There are 4 ways to turn a row about zero (a turn may also mirror it). The second row of each pair is the first, turned, with some noise. The first 36 pairs use one turn. New pairs use 2 turns, one after the other, and a turn may come again.
Known pairs, each followed by its turns in order:
[ 31  -4  30 -11  -6  19 -43  33]
[ 27 -20 -49  -2  20 -15  14  37]	rona

[ -8 -14  19 -45  14 -43  19  22]
[-11  45 -35 -24 -33  -7  -9  -3]	rona

[-37  23  -8   5  54  48  42  27]
[ -9  -1 -28  57 -24  23  41 -57]	rona

[ 11  20 -50  17  38  46  55 -30]
[-17   2 -42  16  37 -27 -31  69]	kiro

[-5 28 32 42 -9  7 21 -8]
[-45 -17   9   9  28  17  33   8]	rona

[-12  11  51 -52 -15   6 -23  53]
[-84 -30   8  10   4   4 -11  24]	Bonur

[ 40 -44  34  24  27  33  31 -12]
[ 23 -20  19  -1  17   5 -66 -52]	Bonur

[-17 -17 -27  52 -13 -32   2  -2]
[ -8 -23 -46  29 -14   2  37  20]	rebaz

[-16 -16  24  55  31 -31 -54  46]
[ 25 -41  59  35  38 -20  21  40]	Bonur

[-48 -26 -30  23 -51  36 -14  35]
[ 26 -21  11   5  -4 -55  71  10]	kiro

[ 24 -30  25  32  16   8 -55   8]
[36  1 48 29 -2 40  6 10]	kiro

[ 23   1 -47 -42 -41  54  55 -55]
[ -4  46 -74 -24 -47   0 -32 -61]	Bonur

[  1   2  20 -32 -30  -6 -31 -27]
[-22  -4 -32  28 -11  43   6  11]	Bonur

[ 28  35  49  49  17 -12 -26  22]
[ 17   1  63  34  20   9 -49 -27]	kiro

[ 17  49 -54   2  10 -13 -51 -39]
[ 24  -8  23 -20 -42  55   7  60]	rebaz

[-37  23 -11 -20   8 -49  48 -46]
[ 15  34  10 -53 -39  46  20  17]	Bonur

[ 53 -41  37  31   2 -10 -21 -24]
[-17 -36 -18 -29  54 -29 -38  14]	rona

[ 36  -6   7 -53   5  18  46   7]
[  6  16  33 -22   6 -55 -39   0]	rebaz

[ 14  25  39  11  43  29 -12 -39]
[-40 -63 -20  29  -4   5 -15  -1]	rona

[-34   1 -23 -20 -54 -20  -6  -9]
[ 24  34  45 -12 -15  25 -10  29]	rona

[-43  50  32  24  31  26   2  33]
[ 21  28  16  38  -3 -59 -42 -22]	kiro

[  1 -41 -33  52   1  24  14  50]
[ 49  11  14   4  62 -23  35  27]	kiro

[ 46 -35 -21  41 -19 -37 -46 -19]
[ 21 -33  31 -59  35 -34 -24   6]	rona

[ 24 -17   8  -6 -20  31  35 -49]
[ 11  25 -30  -3  -7  29 -45 -42]	Bonur

[-42  -3  43 -53   4 -23  43 -21]
[-35   6  18 -37 -42  65 -23  20]	Bonur

[ 23   3 -10 -17 -12  49 -22  24]
[-29  18  16  42  12  -3  38  14]	kiro

[ 49 -31 -33 -30  13 -38  -8  46]
[-10 -11  32 -11  34 -45  30  60]	rebaz

[-24  22  14 -28  -1  51  43 -20]
[ 10  23 -10 -34 -21 -10 -46 -49]	rebaz

[ 19 -44 -25  34 -36 -19 -11  52]
[-22 -60  -8  22  24 -36  45  14]	rebaz

[-51   8 -31 -43 -31  13 -19 -28]
[ 39  15  34  16 -46  49 -24  17]	rona

[ 43 -43  23  -4 -52   4  40 -11]
[-16 -21   6  49   7 -58 -43  -4]	rebaz

[-41  18  48  -5 -34  36 -41  51]
[  7  15  32  54 -25 -46  35 -58]	kiro

[-47  -6 -37 -37   0 -36  20  30]
[  3  36 -27 -60 -12 -32  23 -15]	kiro

[-24 -45 -41 -43  54  28  30  -4]
[ 35  13 -45 -60  39 -27 -32  27]	rebaz

[-23  32  44  -9  54 -44  14  20]
[ -5  79  19  -8  11   5  42 -19]	rebaz

[-42   0  32 -31  -1  -2 -41  44]
[-47 -39  13  19 -11  -3   2  57]	Bonur

New pairs, each followed by its turns in order:
[-40  55  21   1  32 -48  19  -3]
[  7  40 -62  40 -25  -4  21  11]	Bonur rona

[ 31 -42  36  -6  -6 -27 -32 -11]
[ 42 -25  -8  47  10   0  -1  30]	Bonur kiro

[ -3  39  37   9  35 -49  -1  54]
[  9  75  43  25 -31   6  -9 -13]	rona rona

[-10 -19 -16  49 -27  45 -20  24]
[  0   6  73  -7  20   9  -8 -37]	kiro Bonur

[ -4 -19  49 -55  31 -30  38   5]
[-40 -38  -5 -12 -71   9  34   1]	rebaz rona

[ 44 -53 -47  52  45 -11 -37  34]
[-62 -39  10 -45  63 -24 -33 -31]	kiro Bonur

[-18  51  21   4  31 -24  11 -13]
[-30  -5  21  41 -14  -5  19  37]	rebaz rona

[  1   3  42  35 -32   5 -20  54]
[  2  30 -19  39 -18 -31  16 -48]	rona rona

[ 13  42   3  47 -38 -14 -39  46]
[ -3 -20  38  -3  22  79 -28  20]	kiro Bonur

[ 27 -28 -11  53  54 -33 -34 -49]
[ 57 -46  31   8  -5 -44  50 -22]	rebaz rebaz

[  5  27 -36 -24 -40   0  54   0]
[-19  47 -40 -32 -16  16  26  35]	Bonur Bonur

[ 33 -27  38  38  -3  35 -45  11]
[ 32 -61  24 -17 -20 -29   7 -37]	rona Bonur

[  6 -36  -2  21 -22 -44 -10  43]
[-19  34  -1 -15  10  22  21 -61]	rebaz rona

[ 47  29  50 -34  -7 -50  14  10]
[ 21  22 -60  42 -35 -39 -20   7]	Bonur kiro

[ -4  14 -12 -28 -37 -27 -23 -32]
[ -1  42 -12 -19 -11 -43 -14  -8]	Bonur Bonur

[ 38  -9   0 -41 -18  40  35 -50]
[-34 -15   6   2 -53  -5  20  63]	Bonur kiro

[  2 -41   7  43   0 -47 -36  23]
[-27   6 -24  49  18  59  -8 -14]	kiro kiro

[ 50  26  20   6  15 -40  12 -49]
[ 34   3  -1 -41 -48 -14  24 -40]	rona kiro

[ 24 -42  16  43   7  -7  13  52]
[-51   8   6 -27  11 -13 -10 -60]	rebaz rona

[ 16  46 -41 -13 -36 -26  32  -9]
[-48  37  40   6  26  27  -2  28]	rona Bonur

[ 10  29  34  39  -5 -50  31 -48]
[ 60 -37 -27 -26   9  13 -59   4]	kiro rona

[-33  32   2  -5  -8  32  15  18]
[  9  36   8  -4  14 -26 -36 -11]	rona Bonur

[-29   3 -25  19  50 -40  50 -27]
[-25  25 -33  14 -31  47 -49 -13]	rona rebaz

[-33  50  48 -42 -13  31  26 -43]
[ -3  10 -86  24  23  32   4  51]	rebaz Bonur

[-17 -26  49  10 -13  15 -51   0]
[  9  43   7  28  30  18 -37 -35]	kiro Bonur

[  6   2  45  -3  39  52  11 -39]
[ 30 -45  38 -16  38  -3  40 -10]	kiro rona

[-32  38  34  27   8  38   5  13]
[ 34 -16 -50  -4  -1 -31  -8 -32]	rona rebaz

[ 45  -7  46  36 -33 -41 -53 -12]
[ 37 -20 -37  48  13   5  31 -69]	rebaz rebaz

[ 20  15   9  -2 -24 -49 -25  49]
[ 44  -8 -34   4  12 -35 -41 -20]	Bonur kiro

[ 16   5  11 -10 -45  15  50   8]
[ 30  24 -57  -9   6  -4   6  24]	kiro rebaz

[ -7  42 -26  14 -50  54 -11  21]
[-10  16  -8 -23 -42  16  68  35]	Bonur rebaz

[ 26  -6 -17  11 -13  34  27  11]
[ 23   6 -20  -1   6  28  32  20]	Bonur Bonur

[-13  24 -48 -46  39  18 -41  39]
[ 20   3 -42 -76  18   4  43 -18]	Bonur kiro

[-46 -21 -43   1 -47 -50 -25  37]
[-28  77  58   1  26  -8 -10  -3]	Bonur Bonur

[-36  15  -9  25  39  23 -46 -25]
[ 27 -14  -5  66   9 -36 -13  -5]	rebaz rona

[-24  13 -46  30  52  45 -28 -51]
[  4  19  70 -15  42 -15  40 -49]	kiro kiro

[ 12  -1  39 -29  18  39   4 -17]
[ 20 -39 -28   9 -31  21  14  -9]	kiro rebaz

[ 38 -47 -51  -2 -20   1  26  50]
[ 41  60   3 -51   9 -51   5 -15]	kiro rebaz

[-20 -54  48   0  28 -37 -26 -51]
[ -8 -34 -11 -59  38  56 -33  31]	rona rebaz

[-42   2  29  -7  29  42 -54  48]
[-10 -13 -29  67 -24   7 -56 -32]	rebaz rona

[ -6 -17  21 -50  11  45  46  53]
[ 37  53 -16 -29  32 -46  34  -7]	rona Bonur

[-10  10 -48 -34   5 -35  23  20]
[-51  24  11 -37  -4 -26  16   4]	rebaz rebaz

[ 11  -2  28 -49  35 -37  40 -29]
[ 28   9 -19  63   0  24 -40  24]	Bonur rona

[-14  -7 -53 -24  32 -23 -23  50]
[-46  24 -32  33   4 -58  -4   8]	Bonur rebaz

[-49  24  12 -35 -30  -8  29  47]
[  0   4   3 -11 -27 -60  15 -62]	Bonur kiro

[ 51 -19  12 -38  46 -42 -19  -6]
[ -2  -4 -12  32 -41  13  81   4]	rona Bonur

